The first 10 rows are patterns. Each new row is the sum of 3 different patterns, raised or lowered, with some noise. Before adding, each is slid sideways (what falls off one end comes back at the other) and multiplied by a number that may be negative. Names go in the order of the patterns.
Known rows, each followed by the names of its patterns:
-7.2 -14.7 7.0 -14.0 13.5 16.8 19.2 -10.4 15.8 7.9 10.3 17.9 18.3 -15.5 -11.4 17.3 -14.4 -4.9 -12.1 -18.6 12.7 15.3 -4.5 -18.4 -2.8 -4.0 3.1 4.5 -5.8 12.1 9.5 2.8 -2.3 1.8 8.5 -18.3 -10.3 11.9 -7.8 15.4 5.9 11.6 -> (0)
4.7 0.5 17.7 -9.9 -2.0 -8.4 8.0 -8.6 4.1 -14.6 11.3 -9.6 -6.7 4.4 4.2 -8.6 13.6 12.0 6.2 5.1 -0.6 -15.9 -14.6 18.1 13.3 -7.2 4.9 -9.2 -13.4 -3.1 -17.1 -7.0 12.2 15.5 -10.6 18.4 -14.7 10.8 -19.1 4.0 11.1 18.3 -> (3)
7.3 13.3 -15.1 -8.8 -16.7 18.2 -9.1 -6.3 -4.4 -3.5 -13.3 19.1 -10.5 -17.8 -17.8 18.5 4.5 -15.0 -14.2 9.9 -16.4 -17.6 -5.2 17.7 17.9 -3.7 -11.2 8.7 16.5 -10.1 -1.3 -14.7 6.6 0.4 -1.9 -15.6 -4.2 12.5 5.3 8.2 16.6 -7.2 -> (7)
19.2 -18.5 -2.5 5.5 -15.3 -2.5 -9.8 -2.8 10.6 -7.1 -18.0 -12.6 -8.0 0.5 6.5 8.0 -5.9 -19.1 -7.5 -9.3 -3.5 -18.3 -6.1 16.8 2.0 -1.0 -7.6 9.8 2.8 11.4 18.8 13.1 -16.3 2.0 -4.9 12.1 2.4 -7.4 -6.0 -5.8 6.4 -18.4 -> (4)
1.2 15.8 -5.1 -1.2 15.1 -14.9 -17.0 -7.9 -11.0 17.3 -18.5 -15.3 -16.8 8.6 0.4 -2.2 -18.5 13.2 -4.6 -11.6 13.0 -0.5 -4.6 -2.9 -7.0 -15.5 18.7 -15.3 -10.0 -5.5 9.4 -0.8 9.5 -4.4 -16.6 16.9 -0.5 3.9 -17.1 -8.7 -14.2 13.4 -> (1)
1.4 -13.9 -16.4 1.3 18.8 1.3 16.5 -10.4 -14.5 -18.3 6.3 -14.8 3.3 18.1 -17.2 -2.9 -5.1 -8.9 -7.2 18.6 3.9 15.3 -17.6 11.6 18.1 5.8 -12.4 4.1 -4.9 8.1 3.7 -14.6 1.2 2.4 -2.2 -7.2 -12.1 13.3 1.7 -15.0 11.9 6.5 -> (5)
-14.9 -10.8 -16.8 -8.5 -7.1 -12.8 -0.3 -18.0 -2.8 -5.5 14.0 -12.5 11.1 6.6 -1.2 -9.6 -9.2 -13.7 13.1 19.2 0.6 0.9 10.8 2.0 -17.9 -3.8 -10.0 0.3 -2.8 -18.9 -15.9 -12.1 18.3 -5.0 9.0 0.1 -14.4 -0.8 10.0 5.4 -15.6 14.7 -> (6)
-7.3 -15.2 3.5 -11.9 -16.8 -4.0 1.6 -14.2 7.5 -5.4 -4.5 17.6 -7.5 4.2 -5.9 16.9 -5.8 0.2 -16.2 -12.5 6.1 -0.1 -15.4 -0.3 5.4 6.6 -13.9 5.5 15.6 2.9 11.8 16.7 -4.4 2.0 -13.8 -6.0 2.9 9.5 -14.2 5.3 1.7 16.1 -> (8)
13.4 18.5 -14.0 -11.1 -5.7 -10.7 -6.2 10.0 -0.6 4.4 14.8 16.3 4.0 2.6 7.4 -12.0 15.2 -1.2 14.4 -14.1 -8.4 18.4 -19.1 -4.3 1.8 -18.9 12.1 6.0 -8.5 6.7 8.7 -5.7 -1.3 -16.7 -8.8 -18.1 -9.6 -15.9 -15.3 7.6 -16.3 -13.7 -> (2)
3.8 -17.8 14.7 -11.7 6.7 10.3 3.4 -1.2 -1.4 -0.7 -7.7 -13.8 -0.7 -14.7 10.4 -9.6 -15.5 -2.9 10.2 -3.0 15.9 -13.1 -5.4 -9.5 -8.3 -17.8 10.4 6.3 -10.2 8.2 -13.7 16.9 -3.7 -17.0 8.3 0.2 -17.9 -11.7 0.6 -6.1 10.5 -12.9 -> (9)

New rows, each followed by the names of its patterns:
11.5 9.3 -16.1 12.1 -19.3 4.1 -22.6 -9.6 16.9 24.6 6.6 -12.4 13.3 10.7 29.3 -3.5 -7.4 14.3 9.3 36.1 13.3 -2.2 33.1 14.5 -1.1 -4.4 2.7 20.0 38.3 -11.4 0.8 -20.8 18.7 13.7 27.0 4.0 38.3 12.1 -14.2 49.8 15.5 -7.6 -> (4) (1) (5)
-5.1 -6.7 -22.2 -42.9 11.8 2.3 3.9 12.9 -25.6 -23.1 6.1 -4.9 -10.6 13.3 -8.3 -10.0 12.4 -21.0 -19.6 -36.7 13.0 -17.3 -4.3 13.8 -13.9 5.9 -6.4 -32.0 -17.2 -5.2 -13.0 6.4 -42.3 7.2 -44.8 -38.8 -35.3 -8.0 -25.3 -17.3 -19.1 -8.1 -> (0) (3) (2)
-6.3 -10.1 -15.9 -29.6 -19.0 -3.3 -18.6 -2.8 -12.2 -1.3 -9.6 -11.3 6.7 -16.8 11.9 -35.8 25.7 7.3 -5.2 -3.6 -3.6 -1.1 12.7 -6.8 -9.3 16.1 9.7 -9.6 -4.2 -6.4 -30.4 2.8 3.7 -9.1 21.6 -5.8 18.4 15.4 -9.7 -2.9 -3.0 1.0 -> (4) (6) (9)
-26.5 12.6 11.4 1.1 0.9 10.9 3.3 4.3 17.0 -14.4 -10.3 -20.6 3.1 -0.2 7.5 -10.4 2.3 6.3 24.2 -9.5 -39.7 1.2 -8.6 -13.6 -7.8 25.9 -5.6 15.6 1.3 -4.7 -11.1 19.7 -6.7 2.2 0.0 -13.4 -11.3 16.1 -1.2 -14.1 -26.6 20.9 -> (1) (6) (9)
6.4 -8.2 29.6 37.9 -38.7 12.1 10.0 22.0 -18.4 12.5 5.9 9.0 19.5 -18.8 1.7 -25.2 11.3 -0.5 13.1 -9.1 -10.8 -26.8 -0.2 6.2 -11.3 1.1 35.5 4.1 17.7 7.2 12.1 14.1 23.3 -25.6 -19.8 20.8 28.0 -3.1 15.3 18.6 -13.1 11.1 -> (3) (1) (2)
21.3 -23.3 -12.5 0.2 0.6 22.2 23.7 3.2 20.9 29.7 2.1 -4.0 13.9 27.5 -12.3 24.7 -14.4 7.3 -1.3 -12.2 23.1 8.1 9.4 3.8 11.8 -4.6 14.5 -28.6 28.8 16.6 11.9 6.4 -12.6 2.7 -6.0 -12.3 -28.8 -14.5 18.6 -4.4 -29.7 18.3 -> (3) (7) (2)
18.9 -0.4 -6.0 22.1 -2.2 -14.8 -7.7 20.9 31.9 -5.4 6.7 -10.6 -2.7 -21.5 31.2 -5.1 -13.5 -15.1 -6.0 -10.4 24.9 11.5 -30.6 13.2 7.5 -3.4 9.1 -3.4 -24.6 7.8 16.3 13.4 25.3 -6.4 -14.5 16.8 -8.0 4.2 -5.0 5.8 -14.4 11.0 -> (0) (4) (5)
12.2 -3.2 1.3 -6.2 11.1 -23.2 -0.6 7.1 23.5 39.4 -2.7 6.2 37.0 -0.2 13.0 -1.8 6.5 18.1 20.1 22.4 -19.6 0.2 15.4 14.2 6.0 31.2 11.9 5.7 -3.9 -6.3 1.4 -4.2 11.4 9.8 5.4 26.7 41.3 7.5 10.1 20.2 2.4 5.3 -> (3) (7) (8)
21.5 13.1 8.0 -9.5 14.6 11.5 -17.6 -7.6 2.3 -9.2 8.1 -23.5 9.6 15.1 28.8 -9.1 29.7 16.4 -10.7 20.7 18.4 13.3 52.8 6.3 14.2 33.0 -16.9 6.2 19.3 26.8 17.9 19.5 2.2 19.1 16.5 29.3 13.0 31.7 11.7 25.9 11.5 11.5 -> (3) (4) (2)
24.7 2.4 12.9 25.2 22.9 41.3 2.1 20.4 -12.4 30.4 -20.9 28.8 31.0 -9.9 26.5 4.5 16.0 10.0 34.7 18.2 53.7 14.9 32.0 26.6 11.4 -7.9 35.2 40.8 31.0 29.4 14.4 34.9 14.2 1.2 5.1 8.9 34.4 1.0 -7.9 11.4 21.1 6.4 -> (4) (5) (6)
-5.6 0.3 -15.8 -6.6 -18.7 12.1 0.3 -24.2 -20.9 13.6 3.0 -20.9 -38.0 11.8 0.3 5.9 -0.8 -1.2 -29.5 -0.4 -15.8 4.9 25.6 -6.4 -9.9 3.3 6.4 -24.2 -12.0 -7.0 -24.7 11.3 -15.9 -24.4 -32.6 -10.8 -6.8 20.1 -12.9 -5.1 -18.6 -6.9 -> (4) (1) (9)
-10.0 5.1 -15.2 20.3 29.4 26.2 12.7 10.9 17.2 21.1 -13.0 8.3 -2.5 -3.0 -32.0 5.4 5.1 9.0 20.9 32.2 -4.6 -14.1 -2.8 -11.0 -23.1 14.2 17.2 -26.4 30.7 -7.6 35.4 -24.7 -5.4 30.8 0.8 -4.7 8.6 16.7 16.7 -8.4 -27.7 17.2 -> (7) (2) (9)
-9.0 -29.1 3.4 -2.0 2.0 2.6 -14.2 -3.6 -15.2 12.0 -13.7 11.1 7.5 -12.6 -29.6 -0.4 -19.0 9.3 28.4 4.0 20.8 21.4 -35.1 -26.4 -5.9 1.9 21.6 0.9 -12.4 23.5 -16.7 -4.0 -13.8 7.8 8.0 16.8 -16.6 25.4 20.3 -7.5 -8.9 -13.6 -> (0) (3) (9)
10.6 32.5 10.9 27.4 21.5 11.2 34.6 47.5 36.1 10.6 53.7 0.5 14.0 8.5 18.7 1.1 30.5 0.8 30.3 8.0 12.9 16.8 37.5 5.1 36.3 33.9 18.3 -2.7 27.1 8.0 -0.2 33.7 20.3 46.8 28.3 1.4 15.0 29.2 -5.2 16.1 52.2 42.2 -> (3) (4) (9)
-12.6 -34.5 -12.2 4.2 -28.5 -20.9 -7.5 7.3 -10.3 16.9 -22.8 2.6 -20.3 -40.6 -15.9 -13.2 -44.4 -23.4 -8.5 -30.9 -12.2 -45.4 0.6 -46.0 -1.3 -25.1 -12.4 -1.1 -20.0 -20.2 -6.6 -16.4 -51.2 -47.5 -14.0 -35.5 12.6 -12.2 -27.0 -39.8 -24.2 -21.4 -> (0) (4) (9)
-18.4 -1.4 -10.8 -29.6 -1.7 -11.3 -12.2 -9.1 25.7 -5.0 -46.5 -33.7 9.9 -13.0 -41.6 -10.8 23.8 6.8 -9.3 -32.1 8.8 23.3 9.4 5.2 7.1 -23.2 4.7 -21.8 -4.8 3.5 12.9 0.7 -0.3 29.9 -34.3 19.7 -14.4 -13.7 -12.4 -30.2 2.8 -13.2 -> (3) (7) (4)
1.6 -8.5 22.4 2.5 -16.1 -17.8 1.5 -10.2 -23.9 -1.8 -0.5 -27.6 16.6 -8.1 -2.8 -17.1 -3.5 9.6 -14.6 5.9 -3.2 -18.3 8.1 11.6 -17.8 -0.2 -10.7 6.0 4.3 -3.4 -4.2 16.8 5.4 -17.9 13.3 20.2 7.3 -3.0 6.5 -6.9 5.4 11.7 -> (7) (8) (2)
-2.0 -24.0 -15.7 -17.5 0.8 -17.3 -10.7 -19.8 -21.7 -26.1 14.2 2.1 -21.4 -5.3 5.6 -6.1 -33.2 -12.6 -38.6 -15.8 -25.4 -5.1 -37.6 -24.7 3.4 -33.9 -6.0 -7.1 -35.8 -11.2 9.4 -29.7 -6.5 6.1 -32.6 -13.3 -37.0 -19.5 -29.6 -36.7 -22.3 -25.1 -> (4) (6) (2)
18.7 3.8 -7.4 -6.2 -12.9 0.0 26.7 -16.5 -8.2 -19.6 -6.5 -16.7 2.3 -0.7 3.5 36.5 -11.7 43.3 -29.5 -3.0 -15.2 3.6 3.5 7.9 -1.1 -8.3 38.0 -32.0 14.5 -15.1 33.0 -11.9 15.5 7.3 14.1 2.8 -4.0 7.9 -13.2 -9.9 2.8 -8.2 -> (3) (6) (9)
-0.8 28.1 -40.8 30.4 -4.4 5.1 5.1 -6.0 18.0 1.7 -36.1 -13.1 14.9 -3.1 4.7 -7.4 3.3 11.6 5.1 20.2 2.6 37.2 10.6 24.5 -25.3 -22.7 -3.7 1.3 2.1 -7.1 -5.4 -6.2 -17.0 -19.6 39.2 9.8 28.0 11.3 -0.9 16.8 -7.2 12.8 -> (4) (6) (8)
3.3 1.9 -11.9 -13.3 -33.3 -33.1 -5.8 -16.1 13.7 -21.4 -14.7 -35.8 -10.5 -10.8 -28.4 4.9 -20.5 -7.2 -22.9 -2.9 -35.4 -20.0 -19.7 -29.6 -17.6 -3.2 -6.5 -36.9 16.4 -16.8 -4.4 -23.6 -15.2 -40.2 13.9 -13.3 -3.2 -33.6 -3.3 5.8 -28.7 -13.8 -> (3) (6) (8)
